There are 5 ways to turn a row about zero (a turn may also mirror it). The second row of each pair is the first, turned, with some noise. The first 45 pairs use one turn. New pairs use 2 turns, one after the other, and a turn may come again.
Some pairs, each with its turns in order after it:
[-10   0   5   3 -23   0  10 -13]
[ -1  14 -18  12   1 -11  -7   4] | E

[-13   6   7 -10   8  11  11  15]
[-3 -7  4  6 -2 -8 13 24] | Q

[ -3  -8 -14 -16   3 -13 -13  -4]
[ -2  -6  -7  -6   5  15 -21   3] | P

[ -8  -5   8  16 -14 -22  -1   0]
[-22   8  -4  16   5   4 -14  -8] | E

[-6 -1 25 17 15 -7 -1 10]
[ -7 -10  13  24 -14  14  -5  -6] | E

[-6  7  8  2  8  9 -9 26]
[ -2   4  -2   6 -14 -16  24   7] | Q

[14  3  2  5 -1 23  7 -5]
[ 11   3   9 -14  -1 -17  -9   3] | Q

[ 4  7 -4  7 -4  6  6 -7]
[  7   3   1 -14   3  -1  -4   3] | Q

[  8   1  15  13   6  -5  12 -16]
[ -3  25   1   1  -9 -14   2  -5] | P

[ -1  11   9   6   0  -7 -11  -4]
[ -2   3  -2  -6   7   0  14 -11] | Q

[ -4  -3   0   1 -10  -1   5  -5]
[  1   3   5   2  -4 -10   4   5] | C

[-12  15  -4  -9  17   0  10 -24]
[ 5  8  9 -1 29 11  2 15] | Q

[  4   7   0 -21  -9   2  -8   9]
[-12   6 -14  -3  -7  -4 -14   7] | C

[ -7  -5  -3 -11  -5  15   3   3]
[-6 -2 -2 14 -8  0 -6 11] | C

[-21   6  -7   6   0  10  17  -3]
[  3   2   2 -13 -16   5 -19  12] | U

[10  9 -5 -7 10 12 -2  1]
[  0  -2 -13  -9   8   2  10 -11] | P

[-26  25  -4   7  19 -17   3  -1]
[ 11  11  -6  22 -16  26 -14  14] | U

[ -9 -13   3  -2  -6   3  29   2]
[15 23 -9 13 -2  6  5 -9] | E

[  3   3   3   3 -18   4   0  -3]
[  1   1 -15   0   1  -4 -10   1] | E

[  4   0  -2 -14  20  -3 -16  -1]
[-12   0  -8  -8  -5  21  -5 -10] | C

[ 16 -13  20  -9 -12  15   1  10]
[ -1 -22  -7 -12   9 -19   5 -16] | U

[ 22 -11  -1 -22   4   3  -3   0]
[ -9 -10 -12  -9   1  -3 -14 -23] | P

[15 -8 -5 -3  3  2 17  0]
[ 10  -4  -6   4   2  -8 -20   7] | Q

[-13   2  15  14  -3  -6  -4  14]
[-12  -7   4   3  20 -13   5  -7] | C

[ -3   8 -10  19   9   8   7   7]
[20 10 -4 -6 -8  2  8 10] | Q

[ -7 -10  10  -8  16   4   3  -1]
[ 17   4  -1  -2   8 -10 -10  -7] | P

[11 -7  6  1  0 16 -8  6]
[ -3  -9  -9  11   4  -8   5 -13] | P

[12  9  6 -5 -7 -5 -5  2]
[-16   0   6  -2   4   2   2  -8] | P

[-10  -3  11  -8  19 -12   0  11]
[-4  1 17 12  0 18  9  6] | E

[ -6  -6  -5  -9   7  17  11 -10]
[  3   0  -1  18 -12  12   4   8] | C

[-15  -2 -13  -9  13  -5   5  -5]
[-5 14 10 10 -5 15  1 -5] | C

[  0 -13  20  -1  -6  -9   3  -1]
[ 14 -10   5   1  13  -5  -5 -10] | U

[ 11  -2   6  -9   0  15 -11   0]
[ -8  -8 -10   3  12  -9   1 -11] | P

[ -7   1   4 -17  14   6   2  18]
[14  3 15 -3 -3 17  5 13] | E

[-10   9   3   4  11 -11  14  10]
[  7   7 -10   9  -8   9 -16  -7] | U

[-5 -5 -1  1  8 16 -5  1]
[ -4  -5 -10 -11   3   2   2  11] | U

[  4   1  -7   0 -11  18 -13   4]
[ -3 -11   0  -5  -2   2 -11  20] | C

[ -1  13 -16   2   9  22  -2   0]
[-13   5 -11 -11 -17   3   8  15] | U

[22  5  6  6 12  6 -8  4]
[  2   4 -19   3   1  -9  19  -4] | U

[  2   1   5 -10  10   8  -2   5]
[ -6  -3 -12   5  -1   9  -4  -2] | C

[ 10  -1  12  -9  34   4   0 -12]
[  6 -22  11   8  -6   2  30   1] | E

[ 14 -17   1  -4 -15  10  -7  -7]
[-15 -12 -12   8  -6 -13  -9  -4] | P

[ -8   8  13  -5 -25 -10 -10  12]
[-24 -14  -7 -10  -9   2  13  -8] | Q

[ -7   3 -17  24 -20  15  -1  -9]
[ -5   9  13  -9 -12 -21  -6  25] | U

[-4  3  2  4 -1 -2 -8  9]
[-5 -1  6  0 -2  4 -9  3] | E

New pairs. What belongs after each?
[  6  11   2  10 -15   0  -5  -7]
[-7  8  6  9 15  7  2  8] | E U

[ -5  11   6   0 -20   0   9 -10]
[  0  -5 -25   0   2   2   4   8] | C Q

[-8  5 16 -5 -2 -9 23 11]
[ 0  0 14 -2 12 -9 23 12] | U U

[ 13   0   6 -18 -21  -2  -7   4]
[  9   7  14 -26  -4   4   5   2] | E E

[ 10 -14 -12   6 -11 -13  -5  19]
[-14  14  25  -2  11   1   3   9] | E Q

[-2 10 -1 16  5 -3  7  2]
[  6  11  -5  -4   1  -1   3 -15] | C P

[-13   0  10   0  12 -11  -8  -6]
[ 6 -7 12 -3 11  8  1 13] | C Q

[  3   3  24   4 -15  -2  15  -6]
[ -4  -5   5   6 -25   4  -3 -18] | Q C

[-11 -12   8  -5   6 -18   6  -7]
[-17   2   3   9  18   6   1  -8] | P P

[ -9  -5  -2  -7 -25  -1   5  17]
[ -9 -19   3  10  -8 -17   0 -14] | P C

[ -4   2 -10   5  15   6  20  -5]
[  9   7 -14  -8  -9 -17   9   2] | C U

[-6  2 -3 -8  3 13 10 -6]
[  3  10  -2  -1 -10   1 -11 -10] | P C

[ -2 -12  -7  -3  -3   7   7 -22]
[  4 -15 -13   3   9  -4  15   7] | Q U

[  3   5   0   4  -3   5 -10   2]
[ -1   6   0   3   1  -1 -12  -3] | U U

[-27  -9 -15  -9 -20  16 -29 -14]
[-26  33  -1   1  16 -18 -23  -1] | E C

[-17  14   4  -3  16  29  -4  -2]
[  7 -14  12  25  18  11 -12   8] | C C

[-10   9  -3 -19   1   4  -1   8]
[ 5 -2  0  5 10 11 13 15] | C P

[-11  -6 -10  -1   9   3  -1   8]
[ 6  0 13 -3 -4 -4 12 -5] | C Q

[  0 -10  -4  -9   4   6  10 -21]
[  5  -8 -19   6  12  -2  11   6] | Q U

[-15   3   2   4  -1   7 -15 -11]
[-5  1 -1 23  6 -6 -1 -4] | C C

[ -6   4 -17  -7 -14   4  -1  -6]
[-7 17 -7 -7  5  6 -9 -8] | E C

[  9 -16 -10  -6   4  19   2   0]
[ -9  -2  -8  -5  -5  -3  13 -21] | Q Q

[-3  3 13 11  9  3  8  2]
[  4  -3  -6   1   4  10   8 -14] | Q E

[-12  21   2   0   6  10   2   2]
[ -2  -3 -11  -2 -10   8 -11 -19] | Q U

[ 3 18 -3 -3 13  0  6  7]
[  4   9  -8  -9   2 -16 -10  -1] | U E

[ 20 -18 -11 -16   5  28  -7  20]
[ -9  14  15   3 -34   1  -6 -24] | C Q

[ 14  23  -2 -10  -8  -3  33  17]
[-12  29  -6  24 -12  -2  22   1] | C U

[  3   5  16 -11  -3 -10 -19   6]
[-9 -1 15  0  0 23 -7  7] | C U

[ 12  -1   8  -3  -7   1 -11  12]
[ -7   6  13   6 -13  -3  -6   3] | E Q

[ -2  17  10  -5 -11  10  16  13]
[  6   7  15 -11  -6 -16 -14  -9] | P P

[-10 -11   1   0  -7  -4   6  -2]
[  2   6  -2 -13   1   5   7   6] | E Q

[ 14 -20   1 -19  -4  14  -2  -4]
[ -6   9   5  14  -1  23 -11 -14] | P Q

[  3  -8  10  -4  -4 -17  -5   8]
[-12  -9  -2   8 -14  -4  -3   9] | P E

[ -2  14  14   5  -2  -8  16 -10]
[  9 -11   0  15 -14   7  -3 -13] | P U

[-12   3   3  -3   6   4 -35  -4]
[ 29 -11   5  13 -12   3  10  -9] | U P

[ 14  -6   7 -10   1  -9 -18  11]
[-14  11   5  10   6 -20  -1  -6] | Q E

[ -5  10  18  14 -28  12  -4   1]
[-12  -6  21 -24   5  -1 -16   8] | E C

[ 15  10 -13  22 -15  -2   0   5]
[  6 -18   7 -18 -13   9   0  17] | P Q

[ -5  13 -12   8  -6   5  -5 -16]
[-18   1   8   5  16   8   2   0] | E E

[-13   9  -3  20  -7   1  -5  -7]
[-14   4  10 -17   7  -8   8  -6] | E C

[ -8 -10  21  18  -8  20  10   6]
[-12  -5  11   4 -17 -17 -20 -15] | Q P

[  1  10   7  -3 -10  10  19  -1]
[-2 -8 21  1  7 -6  6 -6] | U U

[ 10  -3  16 -20   9   1  -5 -22]
[-14   2  24 -17 -15  -5  -9  -1] | C U

[  1 -12  -3   7  24 -27  -1 -18]
[-13  -8  -3  16 -19  -9  24  17] | P U

[  0 -17 -13   4   6   5  -8  -7]
[  5  -5  14 -10  -1   4 -14   9] | P C

[ 10 -15 -15  15  -7  -2   3  -5]
[ -7 -13  -2   3   3 -18  -7 -18] | C Q

[ 16  -3 -16   4  11 -16  -7 -19]
[ 17 -10 -24  -2   4  -1   7  17] | C E

[ 5 -8  1 -5 14  8 26  1]
[ -1   2  21   3  -1  -2  17 -17] | P U

[  6 -11  -8  -1  -6  -1   7  18]
[ -7 -10   4 -21   0  -1   3  -5] | C C

[-16  10 -20   4   5   1 -10  10]
[-14  -3   9   7  19  -3 -10  13] | U C

[15  0  5 10 -1  3 -4  5]
[  0   9   4  -8 -11  10  -4   3] | U P

[ 17 -13  -4  -7  15   7  18   2]
[ 19  -3 -18  -1   6  -9  14 -11] | E E

[-24  -5 -11   4  11  -8  -6   1]
[ -5 -16  -1  -9  10   0  23   3] | E Q

[ -8   6   0 -15   6   8   2   0]
[-3  5 -2 15  9 -5 -8  3] | P Q

[ -2  14  -2 -14  -9  -2 -11   4]
[ -5   6  -5  16  -8 -10  10   5] | E Q

[ 10   3  21  20  18   2 -12  -2]
[  2 -12  -7  14  19  -6  16 -19] | Q E

[ 4 22 18  0 -5  0 10  9]
[ -2   2 -14  25  -3   6   2 -14] | E P

[  4   7   8  -3   8 -16  -1 -13]
[  1   1  11 -10 -17  10   4  -6] | C U

[ 11  -2   3   6   2 -13 -18 -11]
[-8 22  6  6 -9  0 10  3] | E E

[ 9 -2 16 22 15  8  1  6]
[  0  19 -23   3   1   4 -16   3] | U Q

[ -6   7  -3 -23 -16  -6   9 -11]
[-11 -20  -1   7  13  17  -6  -7] | P U

[  4  13   0   6  -5   1 -10   9]
[ -3   0  13   1 -11   8  -4  -7] | Q U

[  4   2   5  -4  -1 -11  -4 -16]
[-15   8  -1  -3   9   6   1   5] | P C

[ 11  -8 -13  -5   8   9   2 -18]
[ -2  14  13  -9 -10   6 -13  10] | P C

[ 10   3   9  -4   6  -8 -15  25]
[ -3  -2  26   8 -12 -15   1   1] | E Q

